The first 4 rows are patterns. Each new row is the sum of 2 different patterns, raised or lowered, with some noise. Before adding, each is slid sideways (what falls off one end comes back at the other), maybe read backwards, and multiplied by a number that may be negative. Names go in the order of the patterns.
Known rows, each followed by the names of its patterns:
[  3   3  -2   0  -9  -4  -5   0  -5  -1   4   6  17 -14  -3  -7   5 -12
   4   3 -19  -3  -5  -1  -2  -6   8   7   2   6   2   4   3 -12   6  11
  -2  -5   8   8 -12   0   1  -7   8] -> (2)
[ -3  -5   1  -4   3  -2   3   2  -4  -2   3  10  -9  -3  -4   3   5  10
  -3  -4 -10  -8   5 -16  -2  -7 -11  -1   0  -9  -2  -3  12  13   4  -1
   5  -5 -11  10   9  -1   4 -12   3] -> (3)
[ -6   3  -3  -6  -1  -3  -1   1 -12  -6  -4   1  11  -2  -8   5   3   0
   6  -8  -3  -3  -2  -3   8   2 -16   6 -14  -8   2   0  14  -6  -1   5
  20   5   8  -1  -4   9 -13   5  -2] -> (1)
[  6   9  -4  -6  -1  10   1   3 -10  -3   4  -4   2 -11  -1  -1   0  -7
   7   2   8   0  -6   1  -6  -1   9 -12   9  13   0  -4   4  -1  13  -9
  -2  10  -6 -10  17   1   9 -12  -1] -> (0)

New rows, each followed by the names of its patterns:
[-20 -11 -12   2  -2 -20  -6 -14  -7  -4  -4 -15  -7 -10  -8 -25  -8  -3
  -9  -1  -9 -14   7 -22 -24 -11  -8 -15 -22 -22   1 -17 -17 -11  -2 -36
   1 -14   5  -9 -20 -18  -9  -8 -15] -> (2) (0)
[-17 -14 -14 -13  -7 -10  -4  -2 -18   2 -14 -20 -14 -12  -5  -7  -8  -6
 -23 -20 -17  -6  -4  -2  -4  -3  -4  -4  -9   1 -17 -16   1  -4 -14 -15
 -19 -13 -15   5   3 -18 -13 -12  -6] -> (2) (3)
[ -8   7   7 -10   5   0   3  15  -9  -1  12   0  -3   7  -1  13   3   5
   7  -4  -7  13  -6  -7   0  -9   7   9   4   6  -2  -8  -3  13 -11  12
   7   2  -2 -20   7   1   1 -20  -7] -> (1) (0)
[  3  15  11  10  15  -1  13   1   6  -2   6  -2   9  -3   6   4   4   9
  -1   6  -2   3   0   4   0   6  22 -10  -6   4   9  -1   6   9  -3  -8
  -5   4 -11  -5 -11  -1   4   3  -1] -> (2) (3)
[  7 -10  -1  16  -9  -7  -4   9   5  -2  -9  13  -6   3  11   4   3   6
  -4  -3   3   0   5   2  -5   6 -17   1  -1   8   1  -1  -1  -3  12   2
  18  -9 -10   4  13  -6   3  -8   5] -> (1) (0)
[  3   1   5   5  -5  -7   5  -6 -11 -15 -23  -1 -22  -4   5  -3   7 -20
 -10 -18   4 -15   1   3 -28 -11   0  -6 -10 -16 -10   0  -4  -3  -4  -6
  -6 -13  -5   3  -2 -20  10  -1 -15] -> (2) (1)
[  2  -1  -1  -4   3   1   0   9  -8  -7  15  -1  11 -15  -1   2   5  -1
 -14   2   7   6  10 -19  -3   7  -3   2  -1   8  -1  -2 -13   5   0  -2
  -6  -8 -11  -1  -7  -1 -12   4  17] -> (3) (0)
[-15   3   4 -17  -4 -11  20  -3 -13  -3   7  -3  -4   0   0  -5  14  -3
  -8   3   1  10   5   4   3   5  -1   1  -9  -5 -10  11   6   5 -12  19
 -10 -16  16   5   1   1 -10  11  -5] -> (2) (0)
[-3  2 14 20 10 -4 11  9  9  5 -1  3  7  5 -2 17 11 -2 13 -9 -3 16 12 20
 -7 13 13 41  5  9 14  1  8  4 12 10 -3 10 17  8 -3 13  5  4 -4] -> (1) (0)
[11 24  1 14  8 10 23 17  5 18 19 27 33 15 15 21 15  8 31 27  9 25  0 18
 17 15 30 11 19 20 34 22 20 16 19 32  2 18 14 18 24 25 12 14 10] -> (3) (1)
[ -5  -9   2   3 -12   0  11   4   3   1  -5   9   0   1  -3  -1   5   7
  -1   6  -2  -2  -1 -17  13   9  -2   6   8  -2   6  21  22  10   2  -2
  19  -4   0  -5 -16   5 -14   2  19] -> (2) (1)
[ -2  15  -2   5  13 -10   9  -4  -4  14   5   2  13   0   1 -13  -3  -3
   1  -5 -18   4   3  -9  -3 -10   7   8  -1  -1 -13  -9   7   3  -7   4
   6  10  -2  -3  -4  -6  -5   6  -8] -> (3) (0)
[  7  -4  -7  -3   0  -8   3   1 -14   4   2   4  14   1   6  14   9   5
  16  -3  17  15   9   4 -11   0   6   3   3  10  -9   6   6   8   2   2
  -2   0  17  -3  15  11  -1  12 -10] -> (3) (1)
[  2  -8   0  -8  -6   5   7  14   6  -2 -12  20  -8  -9 -11 -10   0 -16
  -9  10  -5 -10  -1   3 -22   3  -7  10   4 -13  -9  10   3  -4 -13 -11
  -3   4  -3  -4  -4  -6   8  -6  -3] -> (1) (0)
[-25 -21 -18 -25 -22 -26 -15 -19 -19 -22 -21 -16 -26  -9 -26 -23 -24 -22
 -19 -19 -31 -29 -22 -22 -19 -22 -16 -27 -18 -22 -24 -16 -19 -18 -26 -16
 -25 -37 -11 -15 -25 -19 -25 -28 -26] -> (2) (3)
[  2   9  -2   2   0  -6  11  10   9   7  12  -2   4  13   5  14  -2  10
  17   0  -3   6   0  11  -5   2  21  -3 -10  19   9   5  -9  13   9  10
   6  -4   2   9   4   7   2   6  11] -> (2) (0)
[  9  14  -6  -1   2 -15  -7  12   0  -5  10  -8 -11  -4  -4   1   0   1
   0   4  -7  -9  -5  -5   3 -27  -3  -2 -10   5  -2  -8 -18   3  -5   5
 -19 -11  -9 -16  -7 -10 -10  -6  -2] -> (2) (3)
[ -4 -28 -24 -23  -4 -25  -5 -20 -34 -19 -21 -28 -17 -26  -5 -12 -24  -7
 -14  -1 -14 -33 -12   3 -11 -24 -18   2 -24   0 -25 -29   3 -15 -21  -4
 -16 -21 -24 -19  -3 -13 -30  -3 -10] -> (2) (0)
[-18   2  -4 -11  -1 -11  -3 -13   6  -8   5  -4  -4  -7 -11 -13 -10  -1
   3   5  -7  13  -8   3   4 -14   2  10  -6  -3  -6  -8 -15  -3  -5   2
  10 -11  -5   3 -12   4  -7  -6  -3] -> (2) (3)
[  4  11  -3  -1  14 -10  11 -12  -9   5   7  15   9   8 -10   9   2   1
   2 -14   7 -10   5  13  -5   2  -5  -3  -4   8   1  -2  12  -4   3   9
  -2  -9  -2  -7   9   8  -5  12  -3] -> (3) (1)
[  0  -2  13   0   2  -3   1   2 -10  13  -5   5  -1  -3 -14  11   9  19
  10  -8  15  -1   8  20  -8   8  22   3   1  -5 -10  11  -6  -4  16   5
 -15  11   4   7   2  -3  11  15  -3] -> (3) (0)
[ -6  -4 -20 -17   3 -16 -13 -14   1  -7 -31 -15   3 -17  -5  -3  -7   3
 -14 -19 -12 -19  -7 -23  -8  -7  -8  -8 -12 -16 -18  10  -8  -8 -19 -13
  -5  -9 -21 -21  -8   0 -16  -9 -21] -> (2) (0)
[ 11  13  -9   3   9  -9  -5   5   7 -10  14  -5   6  -4  -6   2  -6   1
  -8   3   2   0   1  10   5  -8  -3 -10   8  10   7  -4   4  -5 -14   8
 -11   0  -3 -10   5   5 -11  -1  -2] -> (2) (3)
[  5  -2  11  -4  -3  -5  13   7  -6 -12  -7   0  -7   1   4  -8  -9   4
  -1  13  -7   4   5 -10   9   2  -3  -3   5   5  -7  -2  -4   7   8   4
   2  -1 -12   2   3   4   6 -18  15] -> (2) (3)
[  1  -2  -7  13  -1  -2  -3   1   9 -16 -12  -7  -5  -1   3  -8   1 -16
 -18   3 -14  -9 -15  -5  -4  -2  -5 -11  -8   5  12   1   4   4  -3 -13
  10   8  -7  -2 -24  10  -2  -2  -3] -> (2) (3)
[  0  14   1  -7  -5 -13   4  -4  -7   0   2   3   0   3  11  -3  -7   5
  -3  -2   2  11  -9   0 -11  -3   8  -2   5  11  15  -2  -1 -10  -2  -8
  -4  -5  -4  -2  -5 -12  -3  -2 -10] -> (2) (3)
[16  6 21 34 16 18 29 27  0 18 38 15 36 26 25 26  0 23 20  9 -4 -6 15 25
 13 16 25 11  6 40 21 24 24 16 22 15 14 20 23 20 18 12 27 19 14] -> (2) (1)
[ -6   4 -20  -7  -6 -10 -20  -4  -7 -11 -11  -9  -5  -8  -9  -5  -2  -9
  -5  -4  -3  -8 -20   3   0  -6 -14  -5  -9 -14  -4   0  -6  -6   5  -5
  -5  -1 -13 -11  -4  -5  -9 -16 -14] -> (2) (3)
[-12   0   4 -25 -15 -12 -11  -2  -9   2   1   5  -1  -1  -4   0  -8   0
   4 -14 -10   8   4 -22  -9  -2  -4  -5  -2 -16   2   0 -20  -8  -4 -15
 -10  -9   3   2   0 -26   1 -20   2] -> (2) (0)
[  0  -9   6  -4  -8  -2   1   3 -10 -14 -24  14   5   0 -20  12  -6   7
   2  -9   8  -7 -11  14 -12  -6 -11 -11   6  -3 -17  14 -10 -18  -3  -5
 -11  -4   6   1 -12   2 -12  -8 -16] -> (2) (0)
[ -3 -10  -9 -18   4  -7 -15   2  -5 -15  -9 -14  10   1   0 -11  -4  -2
   6 -14  -5 -11  -7   1 -18  -2  -2   1  -5  -6  -8  -5  -9  -6 -10   1
  -5  -6   7  -4 -16   1 -20 -15  -7] -> (1) (0)
[  6   4 -12  -8 -19  -7  -5  -8  -9 -10  -2  12 -12  11 -23   1   9 -19
   3   6  -7 -20 -15  -3  -3 -14 -15  10 -10   3   0  -4  -2  -8 -20  -2
 -14   1   4 -12 -11  12  -5  -9 -15] -> (2) (0)
[-14 -11 -22  -9 -25 -14 -16 -23 -19   3 -32 -20 -23  -2  -2 -12 -17 -12
 -10 -18 -12  -9 -17  -7  -8 -14 -11  -9  -5 -11 -14 -14  -1 -29 -10 -19
  -5   1 -22 -11  -6 -23   3 -10 -13] -> (3) (0)
[ -4  -3 -18  -6   8  -8 -11   3 -18   8   1  -4  -5 -13 -20 -13  10 -11
  10  -7 -11  -9 -20  -5 -10 -13 -31 -11 -16  -4  -4 -19  10 -17  -6 -11
 -18   2   1 -11  -6 -10 -19  -7   1] -> (3) (1)
[  4 -16 -11  11  -1 -10 -18   4  -3 -11  -3 -19  -4 -10  -9  -3   4   0
   8  -1   6  -7 -12   6   2  -7   7  22 -18 -13  -1  -2  12 -11  -1  10
  -2 -12  14  -5   3 -22   0   1   4] -> (2) (0)
[ -6 -12  -6  -2  -2 -16   7  -6  -9   3  -8  -7  -4  -1   7  14   4   4
   3   0  -8   4   2 -14  14  -7   8  -5   5  -4  -6  15   0   6   3  -2
   3  -3   2  -8  -6  -5  -2   0  15] -> (2) (3)
[ 11   4   3  13  24   7   7  -7  13  11  -8  17  14  -6  20  -6   3  14
  -4 -11  12  11   8   8   5   7   7  -7  -2   7  15   8  14  11  36   2
   7  16   6  24   7  20 -18   2   9] -> (2) (0)
[-1  2  2 11  2  7 11  7  2  2  1 23 -7 -1 12 -6 -5 14 -2 16 -6  6 12 13
 14 -3  2 20  1 12 -2 10 -3 -3  3 -7  6  4  8 -1 17  6 12  1 -2] -> (2) (0)
[  0   0  -4   5   6 -17 -14   3   2 -14   5  10  -8  -5   0   0  13  -8
  -2   1  -7   1 -18   2  -2 -13   5  -5  -6 -20  18   6   3  -7  -9 -10
  -3  -2  -1   4  -9  14   3   9   3] -> (2) (3)
[  3  -8 -16 -12  -6   5 -18 -10 -26  -1  -4 -18  -8  -6 -16  -4 -11  -7
 -12 -27 -16   5 -11  -2  -7  -1  -3  -4 -10 -11 -15   1  -8  -6 -16  -6
 -13  -5 -15  -2   8 -16 -15 -19 -13] -> (3) (0)
[ 16   4   1  -3  12  21   3   9  12   7   2  -5   0   6   1 -13  -6   3
   7  17  -5  12  -2   2  10  10  -3  19  19   8   3   8  17  23   1   4
   4   1   4  15   4  15 -12  12  14] -> (1) (0)
[ -8   2  -3  13 -16  -6 -15   6 -12   7   1 -24  -5 -12  -5   2 -16   9
  14   0   0   1   1   9 -20   1  14  -9 -13  15   5  -8 -10  -3  -4  10
  -2  -3  -6   2 -11  -5 -12  -5  -4] -> (2) (0)
[ 6 15 20 21 17  1 24 12 31  4  8 26 13  3 20 21 20 11 12 22 16  4 26 19
 13 10 20 15 27 24 20  7 18 13 14 -6  7  7 19  7  9 22  9 16 13] -> (3) (0)
[-4  9  1 15 15 -7  2 10 10 17  0  6 19 12 10 -3 16  8 18  1  3 14 -3  8
 20 10  8  0  0 21 18  7 21  2 17  8 10 18 14  8 20  3 10 -6 -6] -> (3) (0)
[ 16   0   6   7  -9   6   8   5  13  19  17   5   9   2  10   3  16  -4
  -7  10 -11   7   7  -2   9   5   5   2  13  19   6   8   6   2  21   9
  13  -9  -9   4   4   7   5   5   7] -> (2) (1)
[  4  10  20  -6  -4  16 -11  17   1  10 -10  -1  12  11  14   3   7   1
  24  10   7   1   5   2  11   8   2  17  -5  -3  15  -2   2   2  26  13
  -6   1   7   5   4  10  22   6   8] -> (2) (3)
[ -8   3  -1 -16 -18  15  -7   1  -1  -7  -5  -1  -5   5  -2  -2  12  -1
   5  16  -2   1   0   2   9 -14 -14 -12  -1  -2   5  -2 -15  -8   8 -12
   5 -18   8   8 -13   3   2 -11  -5] -> (3) (0)
[ -2 -14   0  -7 -11  -7  -8  -5  11  -3  -8  -4 -11  -2   4  -9  -1  -5
  -3   2 -17  -9  -2 -12   5  -2 -12   1   1  15  -1  -9  -9   5  -2  -3
  -8 -15  -1 -12  -6   2 -13 -14  -1] -> (3) (1)
[ -5  10   0  -6 -16   8  -7   0 -10 -21   2 -15   7   2 -12  -9   1   0
 -12  -9   4   2  14 -17 -11  13  -5 -14   2 -14   0  -6  -5   8   0 -16
   6  -8 -10   1 -17   2   2  -3   8] -> (1) (0)
[  6  -4   2  -2  14  11   0  16   6  -3  21  -6  -9   3   8   2  12  -6
   6  13 -13   8  17 -11  14  -6  16  10  11   1  15   9   5  -1  -2   7
  12   3   3   8   1  17   4   5   6] -> (1) (0)
[-11 -14   3   1   1 -13   2  -6  -3  -5  -7 -11  -2   5  -4 -14  -7  -5
  -8  -7 -19  -1  -4  -5  -6   2  10  -3  -7  -1  -8  -4  -4  12 -23  -3
   3  -4  -4  -2  -3   5  -5  -6   4] -> (2) (0)
[ 16   0  21   2  -1  15  15  27  -4  12  -2  12  -5   9  19 -10  -3   3
  10  12  12  14  16  12  15  15  14   9   1  16  13  16  -5  20  16 -11
   4  -6  -3  17  17  -1   6   7   7] -> (2) (1)
[ -6  -6 -20  -4  -3  -8  -9   2  10  14   3  -8   2 -11 -10  14  -7   7
  12  -9  -4   1  -6  11 -14  -2   5  -6  -9  11  -2   8  -5  -9   1   3
  -1  -4   4   4  -4  -6 -17   0 -10] -> (3) (0)
[ -7   3   5  -6  -8   2  -6  -7 -23 -32  -3  -5 -10  -7   8 -21 -19   2
 -11   5 -10  -6   2 -15  -9 -12 -13 -12 -13  -8   0 -15 -24   0  -3  -9
 -18  -5 -18  -8   0  -4  -3 -16   7] -> (2) (3)
[ -5   1  -7  -1  -9  -9   8   2  -1  -4   9  19   0  -8   7 -11   7   6
  20 -11  -9   7   3  11   9   6   3  13   0   4 -13 -12 -11   7  -4   5
  18 -13 -15   6  -3  -2 -10  12   2] -> (2) (3)
[-20 -20 -23 -22 -12 -29 -17 -13 -33 -21 -36 -18 -19 -23  -8 -30 -21 -20
  -5 -10 -11 -20 -22  -9 -17 -18 -24 -14 -21 -17 -23  -8 -37 -26 -22 -30
 -22 -23 -14  -6 -14 -28 -14 -20 -21] -> (2) (1)
[  9   5   5  15  -4   4  -6  -2  -1   8  19 -24  -3   5   1  -7   5  10
  13   2   9  12  13  -3   0   7   9   1  -5  10  15  -6   8   0  -3  10
   4  -2   3  -1  -3  -4 -10   4   0] -> (2) (0)
